There are 5 hidden switches. A switch that is on adds its own fixed numbers to the row, and there is some noise. The rows also spread widely along 6 directions, which tell nothing about the answers.
In the rows, 128 means zero.
Known rows, each followed by its switches (1 for on, 0 for off):
[ 89 122  92 129 109 152 106 180 105 109 118 106 123  94 145 159 121  97
 130 128 121 156 106 160 132 117] : 0 0 0 0 0
[126 135  98 166 108 129 104 155 128 131 137  99 127 126 119 143 140  92
 112 127 127 125  90 157 127 131] : 0 0 1 1 0
[130 143 136 162  88 134 130 150 120 115 154 131 136 110 111 127 131  91
  86 141 103 125  88 152 104 129] : 1 0 1 0 1
[138 140  94 153  98 149 106 145 127 107 144 105  96 134  80 138 128 122
  91 112 188 131  63 142 113 102] : 0 0 1 0 0
[139 153 157 132 102 109 145 129 126 146 174 135 130 126 123 111 158 120
  59 132  69 125 100 125 102 124] : 0 1 0 0 1
[104 140 125 146  98 128 109 152 102 146 153 105 118 132 127 139 150 112
  83 118 119 129  74 148 117 118] : 0 1 0 0 1
[120 125 123 155 105 164 131 167 141 113 145 112 154 119 109 137 130 150
 120 114 100 133  94 147 109 152] : 0 0 0 1 1
[122 136 130 177 104 141 112 153 147 149 158  82 144 149 108 139 149 159
 101  97 118 114  68 151 113 154] : 0 1 0 1 1
[130 175  80 155 135  87 129 142 163 144 129  99 101  96 123 126  99 105
 104 119  86 127 141 151 123 122] : 0 0 0 0 1
[144 151  75 166 108 153 122 156 125  96 126 100 116 112  87 140 110 100
 104 132 152 128  67 149 111 122] : 1 0 1 1 0
[126 129 130 167 120 125 107 136 150 142 139 123 139 146 132 118 156 126
 128 115  94 100 107 130 140 155] : 0 0 0 0 1
[140 153 115 176 126 116 121 135 158 157 139  92 141 146 123 121 146 133
 108 114  77 101  98 137 129 166] : 0 1 0 1 1
[130 156 129 140 110 121 147 152 133 134 146 117 134  98 128 123 130 119
  79 134  57 139 116 139 108 138] : 0 1 0 0 1
[136 155 106 180 101 133 116 145 122 144 144  80 121 143  93 136 142 113
  83 116 136 115  60 152 113 141] : 0 1 1 1 1
[ 95  93 157 138  89 161 111 174 114 123 163 130 174 127 148 147 167 126
 120 126  91 139  92 153 119 143] : 0 0 0 1 0
[125 149 126 134 105 122 126 150  96 133 153 121 134 119 136 136 152  88
  74 143  89 133  80 144 113 116] : 1 1 0 1 0
[148 131 133 175 104 138 130 145 151 112 146 128 167 121 117 124 139 110
 114 141  79 113  97 143 118 168] : 1 0 1 1 0
[143 124 147 162  98 144 127 138 127 117 143 143 145 138 109 112 160 108
 103 141  95 112  89 123 124 153] : 0 0 1 0 1

New rows. What belongs after each?
[150 164 110 123 116 134 169 163 140 111 144 112 130  84 106 132 108 137
  73 133  73 156 112 139  90 129] : 0 1 0 1 0
[139 168 101 154 101 102 131 144 116 139 157 105 109 114  97 124 127  79
  68 132 116 129  97 154 101 106] : 0 0 1 1 1
[126 162 103 173 108  94 113 146 117 150 143  89 133 111 137 139 130  59
  82 145  85 123  92 171 121 130] : 1 1 1 1 0
[ 93 146  94 175 111 126 106 173 134 152 133  62 141 111 138 157 120 120
 117 110  94 132  97 178 122 150] : 0 1 0 1 1
[115 122 128 175 114 146 106 154 133 126 126 126 171 137 144 126 156 104
 144 136  71 100  94 139 143 172] : 1 0 0 1 1
[148 145 140 179  94 143 120 127 121 122 145 122 137 146  97 117 156 111
  82 136 113 100  54 129 117 154] : 1 1 1 0 1
[132 144  81 184 112 191 107 159 139 100 119  74 126 147  77 146 121 171
 124  99 165 113  26 142 115 158] : 1 1 0 1 1
[133 152 130 153 106 127 144 149 146 122 158 125 148 112 113 121 123 120
  94 131  74 125 105 146 103 137] : 1 0 0 1 1
[117 156 105 158 102 146 127 163 116 122 141  91 135 114 109 143 119 118
  91 126 107 134  68 157 104 135] : 1 1 0 1 1
[111 128 129 163  95 158 107 152 133 114 152 114 136 134 105 137 132 140
 114 110 138 118  66 148 114 129] : 1 0 0 0 1
[115 141  99 171 130 138 119 161 152 123 105  98 153  95 153 143 117 114
 138 137  59 122 116 151 145 173] : 1 1 0 0 0
[118 132 135 152 104 138 117 150 122 142 145 115 138 134 132 130 159 124
 100 125  92 121  84 134 124 145] : 0 1 0 0 1
[107 132 127 155 108 114  94 145 135 159 162  91 124 141 136 147 150 129
  93 103 125 125  85 158 124 122] : 0 1 0 0 0
[102 130 113 147  99 143 110 170 115 135 151  81 136 118 128 159 135 131
  95 111 121 144  76 167 110 128] : 0 1 0 1 0
[ 97 125 108 160 103 113 100 166 119 134 127 110 139  97 158 149 132  62
 121 142  85 135 125 171 140 137] : 0 0 1 0 0
[120 136 128 161 113 121 122 151 149 143 145 111 151 125 134 124 142 118
 118 119  74 117 116 147 122 150] : 0 0 0 1 1
[140 146 106 162 114 149 113 138 125 137 143  91 116 165  91 129 154 145
  96 104 151 107  45 126 118 137] : 0 1 0 1 1
[ 93 137  68 182 120 164 103 183 131 110  94  83 148 100 134 157 103 105
 164 128 101 124  95 169 144 162] : 1 0 0 1 1
[143 175 103 162  99  95 119 138 119 144 168  86 105 123  97 138 122  87
  48 129 135 125  68 168  96  98] : 1 1 1 1 0
[134 131 131 133 121 129 143 153 142 121 139 137 157 104 145 121 143 109
 113 143  47 134 133 134 123 150] : 0 0 0 1 0
[117 118 128 152 105 157 114 154 121 122 139 125 150 146 122 129 161 124
 124 122 106 116  82 129 127 146] : 0 0 0 1 1
[130 145 128 162  90 130 124 153 100 142 154 101 136 130 112 134 155  95
  73 136 103 127  69 148 107 141] : 0 1 1 1 1
[146 136 151 142  89 182 137 136 108  97 150 147 137 151  90 115 163 148
  81 131 125 116  35 102 103 140] : 1 1 0 0 1
[169 161  85 181 137 122 130 133 161 131 110  92 133 129 113 120 134 113
 111 138  82 105 102 129 139 177] : 0 1 1 1 0
[128 145 135 150  83 147 147 164 110  93 145 140 145  85 107 128 118  87
  83 152  87 143  95 148  96 130] : 1 0 1 0 1
[113 121 109 161 118 153 107 166 136 129 123  88 155 127 140 151 142 134
 132 120  92 126  87 148 135 169] : 0 1 0 1 0
